There are 4 nested groupings, the coarsest first. Each group lies inside one group of the grouping before and may be the whole of it. The rows also spread widely along 12 directions, which tell nothing about the answers.
Some rows, each with its group in each grouping after it:
20,-7,-8,3,17,19,2,3,3,-3,1,14,-25,-16,3,-12,44,-65,-14,-9,23,-40,37,0,10,7,-11,24,28,-13,3
z_938 lese tipog z_704
14,29,4,24,14,30,12,17,-32,-32,-17,4,-61,-2,12,1,14,-39,-26,-41,14,4,3,-14,5,-12,-52,48,16,1,6
z_938 lese Dap z_761
23,-23,-45,-20,-10,28,-37,26,-56,1,-7,1,20,-37,11,-10,49,-38,-31,-39,27,-39,30,20,32,-17,-2,28,6,20,7
z_938 sos voz z_785
-10,-70,-40,-13,-18,32,-26,-17,-26,14,29,2,76,-2,-15,22,15,-2,10,19,6,18,31,12,5,4,-25,13,0,4,-30
z_842 Puve rut z_758
-2,-17,-11,-19,-13,7,33,10,24,-8,-14,49,-4,21,-1,10,-36,-81,-11,21,-5,2,45,17,6,-16,8,47,6,3,17
z_842 mukod fasa z_387
-10,49,13,-14,-13,19,8,-8,25,33,36,38,-31,-18,0,-12,-6,11,6,22,-32,33,-18,-11,-46,-56,-2,-36,34,27,-4
z_842 mam dimup z_754
0,-14,-16,-8,-31,-4,-62,-1,20,9,1,-27,28,-52,10,-18,-18,28,-13,-8,-10,14,-26,35,28,12,22,-5,-25,21,-8
z_842 kig Nekot z_79
18,15,-24,28,-25,-4,3,29,-32,-27,24,15,-10,-9,33,5,-14,-9,-17,-23,-5,68,1,-29,-13,-19,-21,15,-11,5,1
z_938 lese Nube z_755
-7,-4,16,30,2,9,9,-22,32,24,41,2,44,-7,14,30,-16,3,23,44,-16,29,-11,11,-44,-14,6,-30,13,-13,-17
z_842 mam lupuz z_244
9,27,-21,6,-23,-25,22,-7,17,9,-15,-6,47,-10,22,20,-60,-3,19,5,2,16,-7,36,-10,-35,21,-55,-21,6,9
z_842 Puve biru z_390
46,29,19,27,20,-59,17,-9,17,-19,-23,-28,7,33,16,-7,5,-13,49,-22,8,-1,-11,-12,6,53,22,-76,-13,-31,-4
z_842 Puve biru z_948
40,15,-13,10,34,12,51,-19,13,-1,4,13,17,27,12,24,29,-65,26,1,30,-23,69,-12,-27,-5,-22,-31,44,-39,-18
z_842 mam lupuz z_578
-11,-12,12,10,-12,-3,-75,2,-4,10,-7,-31,-10,-38,-7,-34,12,38,-18,-12,-11,-2,-66,23,42,38,4,0,-20,32,-12
z_938 sos kezi z_416
-8,-32,2,-57,0,-7,-12,-39,27,4,-15,-8,60,-6,-9,46,19,13,54,37,-28,-9,1,44,-26,-16,-22,5,31,3,-51
z_842 Puve fatem z_153
32,40,-31,3,-19,3,-14,6,-37,-18,-5,-28,34,-34,52,21,-9,20,-3,-48,8,39,8,2,-21,-50,-19,-19,0,12,0
z_842 kig Nekot z_525
-19,45,58,3,4,-12,26,-18,-16,14,-18,11,-4,39,6,25,-9,3,26,18,-27,8,-75,-1,-47,-40,0,-15,15,19,16
z_938 lese Dap z_870
4,37,10,38,-2,-20,9,0,46,21,25,4,-5,2,47,-18,-40,-9,-23,11,11,31,-19,-18,-7,-1,21,-41,5,-2,8
z_938 lese tipog z_656
-1,17,5,-32,-17,-31,7,-7,-17,31,14,23,65,37,30,21,-15,11,29,18,-20,33,-19,-14,-44,-44,33,-47,5,30,8
z_842 mukod fasa z_59
-2,9,30,23,-20,-12,46,7,38,-2,26,66,-43,14,-35,-6,-29,-50,28,44,-51,36,-20,-4,-30,-3,40,-14,-16,-7,22
z_842 mam dimup z_815
29,31,19,11,9,-24,39,12,-46,-16,-7,29,-17,47,1,14,22,-42,39,-12,-10,10,-12,-27,-29,-14,1,-30,4,-2,13
z_938 sos kezi z_134
29,9,-43,48,2,13,26,-3,-15,8,41,-2,39,-33,10,14,7,-18,21,-8,21,16,40,0,-27,-31,-4,-70,-2,-27,-2
z_842 Puve fatem z_862
14,-25,-4,16,-5,6,4,14,25,-4,59,24,29,9,46,20,0,-26,-10,27,-14,59,43,-25,-34,-3,6,26,24,-20,-17
z_842 mam lupuz z_578
1,41,10,-27,7,14,-32,-13,-28,33,-20,-14,-13,-47,-10,-9,45,13,15,-19,-2,-57,-48,34,-7,-42,-1,-41,21,37,6
z_938 sos kezi z_134
14,22,0,47,-3,3,46,-4,-7,-29,23,28,-10,46,-10,21,-28,-13,28,7,-15,84,10,-47,-37,3,-48,-21,-6,-21,-22
z_842 mam lupuz z_578
-36,-8,7,38,7,43,4,-56,56,35,37,0,-4,-29,-55,-5,-22,26,26,53,-9,19,-18,14,-17,6,-48,-49,4,-2,-44
z_842 Puve biru z_948
28,16,-7,23,-2,-22,38,14,27,-28,17,5,2,-49,21,29,-10,-38,43,10,-23,18,16,24,-41,-23,22,-19,-7,-33,10
z_842 mukod fasa z_59
8,35,-7,-26,-30,-13,-11,9,53,-15,-5,25,-39,-10,19,-32,-52,8,-20,-4,-32,70,1,-16,2,-10,-15,11,7,28,-17
z_842 kig Nekot z_525
23,8,-28,17,-1,-8,2,-2,50,2,-9,-10,0,-33,5,-21,-24,-35,-1,-7,18,-19,24,30,28,22,12,-37,-6,-19,0
z_842 Puve rut z_758
27,42,-22,15,-12,-28,-22,13,-29,-1,-31,-15,-26,-16,-15,-44,1,7,5,-46,15,-10,-40,0,40,21,7,-72,-31,24,6
z_938 sos kezi z_416
29,37,-36,-70,-12,-40,-4,-12,28,9,-42,2,16,-7,-5,-21,0,1,35,-10,-1,-23,8,19,13,-10,4,-68,20,18,-20
z_842 Puve rut z_758
-29,-57,4,3,-5,8,10,-48,33,7,-6,28,28,86,-57,-9,-39,-23,11,50,3,28,9,-20,32,68,-35,-1,-16,1,-45
z_842 kig Nekot z_79
-3,5,-24,25,-34,3,20,-6,45,14,22,29,7,-30,-16,-13,-59,-17,1,32,-15,39,4,14,-6,-14,23,-41,-26,2,7
z_842 kig Nekot z_525
10,39,0,39,-8,24,-2,8,-11,18,-15,23,-59,18,-30,-53,-15,-42,-37,-32,20,-12,-11,-21,36,21,4,-33,-14,15,37
z_842 mam lupuz z_578
-25,18,31,-10,-14,0,8,-12,29,7,-34,18,-22,5,1,5,-37,-28,-14,23,-14,-9,-41,34,-1,-22,-1,33,5,23,14
z_938 lese tipog z_704
21,-21,-1,23,-14,-25,-1,16,-14,-36,-13,-15,36,26,36,26,-27,-25,3,-20,-4,44,5,8,10,19,4,28,-25,-16,3
z_842 Puve fatem z_153
45,18,-56,-18,-10,-26,-11,11,29,-8,1,-19,45,-43,61,-3,-9,-8,-7,-28,19,11,53,22,7,-23,12,-33,14,-4,-16
z_842 Puve fatem z_862
18,41,10,15,12,-23,-1,4,45,2,1,-15,10,4,84,-4,-31,-11,-33,-11,15,20,-1,-3,-5,-11,2,-5,29,1,-10
z_938 sos voz z_785

New rows, each followed by its group in each grouping:
-2,-20,-5,-7,-7,23,1,-21,28,-10,16,2,4,-49,-26,27,14,-6,36,31,-23,5,4,40,-20,-6,-25,10,13,-12,-39
z_842 mam dimup z_754
7,-10,-17,-16,-10,-1,13,-22,-38,-1,-33,8,57,75,-2,17,-21,-25,4,-10,26,8,19,-13,13,3,-20,-12,-10,17,-9
z_842 kig Nekot z_79
-31,-39,18,7,-19,25,-43,-8,-27,13,14,5,10,14,-32,-5,1,14,-2,8,-26,30,-42,0,13,23,-14,25,-17,23,0
z_842 Puve rut z_758
18,10,-3,22,13,-1,-8,-8,-63,15,22,-21,54,23,45,24,37,6,8,-24,32,9,-7,-32,-24,-18,-10,-39,12,-1,-3
z_938 lese tipog z_656
-11,-13,17,68,18,15,-16,-23,16,12,27,-28,9,5,16,-3,-8,0,-18,7,28,16,-21,-12,11,44,-20,-12,-4,-18,-16
z_938 lese tipog z_656
23,64,-24,3,-28,-23,-9,10,24,19,-1,-1,0,-36,38,-33,-45,12,-18,-27,0,26,-14,2,0,-35,38,-69,-10,25,23
z_842 kig Nekot z_525
9,46,23,50,-10,14,15,4,-3,-15,-16,-9,-28,-18,18,11,-39,-21,-9,-25,-8,22,-28,16,-15,-29,-2,2,-17,-1,36
z_842 kig Nekot z_525
26,68,-24,-50,-8,-9,16,8,-10,9,-28,28,-26,-39,-9,-14,25,-17,25,-14,-10,-34,-8,15,-22,-67,0,-53,28,30,2
z_938 sos voz z_785
-22,24,14,44,28,47,-28,-38,-25,41,9,-37,20,15,27,-1,-2,32,-37,-19,42,1,-28,-10,6,-13,-61,-29,24,28,-20
z_938 sos kezi z_416
-15,-23,13,73,-27,26,10,7,-22,-15,11,5,6,2,-14,22,-49,-28,-10,5,-13,49,-27,16,-2,2,5,27,-56,-9,30
z_842 kig Nekot z_79
-24,-9,26,41,17,47,-45,-37,-9,42,49,-16,10,0,-26,-14,30,50,4,12,-3,26,-39,-33,-15,23,-40,-42,16,11,-33
z_842 mam lupuz z_244
3,11,6,21,-12,8,18,6,-11,-31,-17,16,-56,-35,-44,8,5,-32,27,2,-21,3,-31,21,-8,-4,-24,11,-18,-9,5
z_938 lese tipog z_656
-25,-14,54,4,2,3,-62,-2,29,33,10,-2,-27,-4,10,-36,13,2,-35,11,-20,-15,-58,11,28,35,29,26,8,30,9
z_938 sos kezi z_134
-16,1,3,5,-9,24,-14,-23,-26,46,-17,-9,20,-35,-55,-1,11,-2,26,4,-1,-58,-44,52,6,-23,23,-57,-22,20,28
z_842 Puve biru z_390
30,36,-3,-42,-30,-43,-36,13,-19,-14,-63,-21,-3,-16,8,-14,-4,4,11,-42,-12,-19,-46,39,35,6,35,-20,-23,33,18
z_842 mam dimup z_754
41,38,-20,-15,-3,-34,42,-5,19,10,14,40,5,16,-9,-17,12,-23,54,10,-12,14,25,-37,-33,-12,29,-99,12,-10,-5
z_842 kig Nekot z_525
26,-9,-32,-46,9,-12,12,-38,43,-10,-26,-6,42,-2,-8,15,10,-18,41,16,13,-20,48,23,0,9,-27,-30,25,-12,-57
z_842 kig Nekot z_79
14,-6,-29,47,-4,11,-8,-8,-3,-17,15,-34,17,-100,-25,19,17,13,44,4,-3,-1,-24,48,-10,-2,-23,-43,-25,-24,-32
z_938 sos voz z_785
31,15,-28,22,-23,-41,-3,14,10,-53,-16,-31,-3,-60,12,14,-18,11,35,-15,-10,41,-24,27,1,15,-15,-18,-35,-19,-23
z_938 lese tipog z_656
31,-14,15,-32,12,-34,-3,0,28,-2,-12,15,-10,20,-18,-25,42,-40,37,4,-14,-32,12,-2,15,46,34,-22,10,-10,-5
z_842 Puve biru z_948
10,-26,1,9,-7,-17,-36,-7,23,-10,36,-21,49,1,45,9,-7,29,5,7,-13,64,1,-15,-8,25,-1,3,-1,-8,-36
z_842 kig Nekot z_79
7,8,10,29,11,13,-22,-27,-50,-7,-26,-50,34,7,6,28,17,21,16,-40,18,-2,-27,14,4,4,-40,-20,-8,2,-8
z_842 Puve fatem z_862
47,31,-20,-39,-12,-47,-11,16,-8,-17,-8,-19,53,-22,74,28,11,10,27,-30,-13,23,15,15,-33,-47,26,-24,20,4,-4
z_842 Puve fatem z_862
30,13,-6,-9,3,1,34,-7,-15,-21,-37,5,14,9,6,37,0,-55,21,-15,11,-25,26,32,-8,-21,-6,6,9,-8,5
z_842 mam dimup z_815
-13,6,-12,-5,-18,8,-43,-18,1,8,11,-8,-5,-14,-21,-25,-10,60,8,-9,-21,56,-31,-17,7,9,-47,-30,-2,28,-40
z_842 Puve fatem z_153
8,41,11,-32,-10,-14,-24,-8,21,30,-20,-2,9,2,35,-22,-15,6,-17,-13,-3,-8,-20,8,2,-25,32,-26,16,34,13
z_842 kig Nekot z_79
27,-1,14,2,10,-28,4,-15,0,-9,-4,-6,30,35,-1,15,27,-8,49,5,-7,5,-6,-11,-15,35,5,-40,6,-21,-22
z_842 mam lupuz z_578
13,29,17,26,-1,-27,11,-7,-10,-20,-14,-24,11,5,26,29,-14,6,25,-8,-2,28,-40,1,-22,-4,-14,-22,-10,-9,-7
z_938 lese tipog z_656
9,9,-1,-11,10,25,-4,-12,-9,28,-30,25,-30,32,-35,-46,19,-57,-23,-21,27,-56,18,-9,41,16,6,-19,11,19,22
z_842 kig Nekot z_79
-21,-34,-19,45,0,14,-43,-25,67,28,39,-31,43,-37,28,-18,-54,18,-40,22,26,33,12,16,33,42,-12,-13,-9,-5,-31
z_842 mukod fasa z_387
26,27,22,57,19,18,8,20,11,-5,3,-8,-47,-19,28,-18,5,-58,-27,-39,15,-22,13,7,11,3,18,7,2,-19,44
z_842 Puve biru z_948
22,-1,10,-55,1,-56,-32,-14,-3,-8,-40,-30,42,3,17,16,42,15,51,-3,-8,-28,-38,21,0,18,17,-25,9,7,-26
z_938 lese tipog z_656
-20,15,3,-39,-10,13,6,-18,-19,13,-23,15,19,10,5,30,-8,2,6,18,-8,1,-28,20,-23,-57,-27,17,22,36,-12
z_938 lese Dap z_761
19,0,-28,-19,-16,13,-9,17,7,-28,13,19,-7,-11,22,5,-3,-11,-12,-6,-15,56,41,-14,-14,-18,-42,41,26,8,-31
z_842 mam lupuz z_244
25,52,-35,26,-21,8,-18,12,-21,6,-3,-22,-2,-65,6,-15,-15,17,-3,-38,10,9,-20,22,3,-28,3,-65,-19,14,15
z_842 mam lupuz z_244
31,21,-29,46,6,5,-17,-9,29,-44,-8,-60,-19,-72,11,-2,-14,26,10,-39,15,30,11,24,18,27,-62,-22,-13,-25,-45
z_842 Puve biru z_948
-27,-29,22,32,-6,2,-2,-25,-17,11,-39,-5,27,68,-18,6,-44,-34,-21,9,31,-10,-43,11,44,48,-6,11,-36,11,11
z_938 lese tipog z_656
5,-11,-2,-12,0,3,-29,-16,14,-20,-49,-34,8,-10,4,8,-9,-12,-3,-20,9,-20,-2,44,36,27,-31,33,3,1,-15
z_842 Puve rut z_758
22,16,-32,-46,-38,-20,21,17,-25,-12,-15,38,31,34,19,19,-30,-30,7,-3,-11,39,18,-1,-11,-42,14,1,-4,27,5
z_842 mam dimup z_754
13,-44,-12,49,0,-20,-9,-24,13,-26,-20,-47,63,14,1,24,-32,-8,19,-2,24,17,1,30,36,66,-13,-17,-42,-33,-27
z_842 Puve fatem z_862
11,32,-5,6,1,-36,-16,-25,15,30,-19,-31,37,-2,19,-15,-10,18,12,-6,30,-24,-43,11,17,14,24,-91,-9,9,-5
z_938 lese tipog z_656
23,27,-12,-48,2,-18,-48,-18,5,3,-42,-37,22,20,41,-18,4,21,-22,-43,29,-9,-1,-1,41,24,-20,-13,27,32,-32
z_842 mam dimup z_754
-6,40,50,33,-11,-8,-17,21,-20,14,-6,2,-25,-14,19,-10,-9,-6,-12,-13,-26,0,-84,14,-11,-21,44,-5,-17,23,50
z_938 sos voz z_785
-4,-16,-10,54,-16,19,-15,-11,-28,-2,40,-12,39,18,13,8,-29,28,-9,-6,3,85,-8,-36,-7,12,-30,-14,-27,2,-15
z_842 kig Nekot z_525
-17,-12,-11,-18,-12,22,-4,-35,-24,47,4,22,59,38,-23,3,-7,2,9,21,7,5,-5,-9,-8,-22,-4,-46,1,30,-4
z_842 kig Nekot z_525
-14,-51,-2,-6,-9,28,0,-9,-22,-13,-6,29,10,44,-35,16,3,-38,1,10,-10,19,25,-1,12,12,-39,54,-2,6,-14
z_842 Puve fatem z_862
-2,28,-29,24,4,36,19,-20,-37,14,-3,2,6,-5,-10,4,-7,-7,-9,-13,33,3,0,-7,-5,-33,-53,-33,9,13,-10
z_938 lese Dap z_870
12,39,-5,-24,-7,-39,30,-16,-6,19,-9,23,34,16,-15,7,3,3,61,24,-15,-3,-37,0,-35,-30,20,-98,1,15,-11
z_938 sos voz z_785
13,-28,9,-11,18,17,-15,-28,-11,-12,-31,-26,43,22,15,34,24,-29,8,-13,20,-25,23,20,10,16,-28,35,20,-10,-19
z_842 kig Nekot z_525
-10,3,38,19,20,33,28,-25,-24,19,5,23,-5,31,-32,24,32,-38,30,12,-10,-23,-8,1,-36,-26,-13,-9,20,-6,17
z_842 Puve fatem z_862
5,0,-12,-16,-8,-1,4,8,53,-4,-38,16,-22,-9,26,-17,-37,-71,-48,2,24,-32,24,38,40,0,10,46,10,7,13
z_938 lese tipog z_656
28,4,-11,1,-12,13,-3,21,-36,-4,11,3,12,-48,13,22,35,-38,12,-19,-5,-20,8,31,-20,-38,34,2,1,-4,30
z_842 mam dimup z_754
3,6,-5,0,-14,16,-4,-10,-2,3,-29,-17,34,-14,17,31,-26,-21,-8,-3,8,-15,-5,51,1,-24,1,15,-1,7,9
z_842 mam lupuz z_578
20,25,-30,35,7,23,24,14,31,-2,23,28,-52,-16,16,-34,-14,-60,-46,-12,32,12,49,-26,15,-3,-24,3,17,-10,1
z_938 lese tipog z_656
4,-21,2,-7,18,-4,18,-32,-18,-8,-53,5,15,50,-55,6,20,-45,36,8,23,-53,-10,15,31,46,-30,-20,-4,-3,-27
z_938 sos voz z_785
3,9,-10,0,22,18,-31,-40,5,39,-10,-32,26,-3,-8,-19,22,15,3,-17,34,-40,-2,6,24,18,-26,-60,21,8,-21
z_842 Puve rut z_758
8,-20,-5,-11,-6,-12,8,-33,-25,1,-37,2,43,40,-44,21,0,-20,43,7,8,-20,-12,18,15,27,-3,-36,-22,4,-15
z_842 mam dimup z_815
-2,28,-7,32,-25,-15,37,16,17,7,24,52,-26,27,2,-22,-52,-34,-12,22,-7,56,-12,-35,-8,-10,16,-34,-19,8,19
z_938 lese tipog z_656
0,-3,1,-36,-21,-5,-12,-11,15,-11,-21,13,1,-5,-13,8,-12,0,16,12,-29,18,-14,23,-1,-1,-11,19,2,20,-24
z_842 mam dimup z_815
23,-15,-60,-12,-1,28,-25,-2,1,-6,11,-11,17,-33,10,-15,13,-5,-19,-26,30,10,63,-1,25,1,-45,-4,14,6,-36
z_842 Puve biru z_948
5,-15,-39,17,-35,18,-17,2,-42,-7,-28,9,-5,2,-49,-30,-25,-24,-17,-30,15,10,-3,1,53,26,-11,-14,-52,21,14
z_842 kig Nekot z_525
8,11,-9,31,-22,-11,2,-10,-13,-12,7,-6,23,-1,-20,16,-21,26,39,5,-19,55,-34,-4,-18,11,-14,-53,-31,-6,-20
z_842 mam lupuz z_578
12,16,14,63,-6,17,26,15,-34,-1,9,3,21,23,38,34,-29,-46,-19,-14,11,22,-1,2,-22,-25,19,7,-14,-12,46
z_842 mam lupuz z_578
23,4,-35,18,-3,9,38,-17,-9,-24,0,16,1,7,-42,4,-4,-24,41,-3,7,27,31,-15,-6,8,-42,-44,-14,-20,-30
z_842 kig Nekot z_79
-1,-10,-13,-12,-26,-19,-31,-14,2,-3,-1,-14,37,-16,-9,5,-13,42,27,3,-24,42,-27,15,0,4,-10,-26,-17,17,-28
z_842 Puve fatem z_862
11,2,4,2,-18,-18,15,17,-38,-8,22,37,-16,-20,-45,1,43,-7,61,15,-46,16,-44,-8,-37,-13,28,-36,-17,-2,11
z_938 lese Dap z_870
23,11,0,9,15,-3,32,-11,12,-8,7,20,-18,-9,-32,4,32,-32,55,5,-18,-5,16,-2,-27,-3,-12,-43,16,-25,-13
z_842 Puve fatem z_153
20,68,-16,-15,-13,-4,-2,0,-14,-11,-24,-5,-35,-19,-4,-16,-11,28,15,-40,-11,32,-18,-8,-10,-36,-40,-44,4,31,-8
z_842 Puve biru z_948
18,66,19,22,10,-8,37,-24,39,-2,-34,-15,-8,-3,35,21,-45,-22,6,-9,12,-7,-9,30,-19,-30,-9,-33,16,-5,4
z_842 mam dimup z_815
-10,15,29,21,0,-3,0,7,17,-2,-19,25,-67,29,-22,-44,-22,-30,-25,-1,-5,6,-42,-16,36,40,0,10,-12,14,12
z_938 lese Dap z_761
-10,-23,24,42,22,17,35,-23,-8,22,8,31,-9,47,-46,-1,19,-68,17,30,19,-35,-8,-13,3,32,3,-22,-5,-21,13
z_938 lese tipog z_656
28,-20,-39,-11,-21,-28,14,-16,17,-24,-13,-8,53,-40,-21,34,-9,-9,63,20,-10,4,11,50,-7,8,8,-43,-25,-20,-33
z_842 mam dimup z_815
7,-7,-24,30,-11,-4,-17,-24,-6,-1,11,-15,30,19,-11,-13,-27,29,5,-8,18,54,-3,-25,23,44,-37,-50,-25,6,-42
z_842 mam dimup z_815
-13,-1,-29,-25,-16,0,-1,-15,30,12,2,35,-5,36,-6,-27,-34,-9,-28,20,8,37,14,-29,22,10,-41,1,16,31,-39
z_938 lese Nube z_755
25,18,-38,16,5,6,-13,-2,-37,-9,2,-8,-12,-24,-33,-31,36,14,22,-31,18,6,-7,-24,17,21,-45,-67,-9,5,-34
z_938 sos voz z_785
28,20,-4,37,9,20,-15,-4,-30,6,4,-36,28,-25,40,12,18,-11,-10,-42,27,-12,9,6,-6,-19,6,-25,2,-9,21
z_842 kig Nekot z_525
12,-5,-32,21,-21,-13,1,1,41,12,38,-4,49,-34,34,3,-40,3,2,19,0,42,17,17,-10,-13,26,-45,-13,-6,-9
z_842 Puve biru z_948
30,8,-31,-3,-11,4,22,-1,-42,2,0,24,14,-11,-34,6,27,-31,40,-8,3,-14,15,7,-11,-16,12,-57,-11,-2,7
z_842 mam dimup z_815
22,10,-46,1,-13,-4,-22,19,-10,5,42,19,-15,-22,9,-44,22,7,-11,-15,11,43,20,-52,7,6,-15,-38,5,12,-22
z_938 lese tipog z_656
18,40,29,17,2,-6,20,8,28,10,-4,2,5,-1,60,11,-26,-45,-18,-8,-2,-7,1,21,-24,-41,44,3,14,-6,42
z_842 kig Nekot z_79
-3,7,-4,50,4,14,1,-26,35,-12,-20,-23,-23,-17,-30,-13,-36,-8,-2,-8,15,7,-6,24,31,35,-45,-21,-18,-12,-18
z_842 Puve fatem z_862
-38,-57,9,-10,-12,40,-30,-8,-48,38,34,41,21,37,-45,-10,24,-12,-4,23,-14,14,-9,-27,4,6,-4,21,-2,33,8
z_842 mukod fasa z_387
25,14,-8,-18,-11,4,0,24,-24,13,-17,27,-5,-2,2,-9,19,-57,-9,-17,-2,-36,13,16,5,-26,42,-2,8,15,41
z_842 mam lupuz z_244
1,-1,-3,-32,9,2,-47,-20,-6,-15,-36,-15,-35,-7,-51,-34,33,19,23,-27,-3,-11,-13,-7,41,54,-54,-6,5,19,-39
z_842 mukod fasa z_387
30,9,-29,-19,-32,-33,4,20,15,-20,14,16,26,-20,39,12,-27,-5,12,2,-24,56,16,6,-19,-22,22,-6,-6,6,-9
z_842 mam dimup z_815
4,11,-2,-40,-4,15,-23,-14,28,19,5,26,-30,-11,-23,-39,23,2,1,3,-19,0,8,-18,2,-2,-13,-15,32,24,-20
z_842 kig Nekot z_525
12,39,-16,20,-2,10,-27,-4,-44,17,-23,-35,9,-31,11,-14,-2,9,-9,-54,31,-20,-23,15,22,-14,-3,-51,-15,22,27
z_842 mukod fasa z_387
3,-8,-45,2,-6,30,-30,-32,-8,38,-14,-13,26,-23,-37,-34,-2,-3,-17,-15,48,-42,9,23,55,24,-10,-63,-14,22,-12
z_842 mam dimup z_815
-26,-22,26,23,-29,24,-30,-7,-10,-10,-4,1,-11,-1,-27,2,-30,10,-7,6,-34,44,-50,10,8,13,-14,40,-32,20,5
z_842 kig Nekot z_525
-8,17,11,37,1,-13,-16,-17,46,27,5,-23,23,-11,39,-9,-47,5,-24,12,19,3,-32,24,16,12,16,-41,-6,10,-4
z_938 sos kezi z_134
-16,-28,57,-3,3,-32,-8,-19,34,14,-6,9,16,34,-5,11,12,-24,25,47,-28,-16,-55,15,-6,37,39,8,2,-5,1
z_938 lese Nube z_755
-1,22,-18,-4,-16,25,-29,-1,-6,34,12,-11,53,4,76,13,-36,13,-60,-16,25,31,16,0,-6,-52,-7,9,27,34,4
z_842 mam lupuz z_578
-15,37,14,9,2,25,35,-11,-48,23,-42,28,-24,32,-38,2,-6,-47,1,-7,15,-46,-40,11,3,-37,-3,-24,-7,27,42
z_938 lese Dap z_761
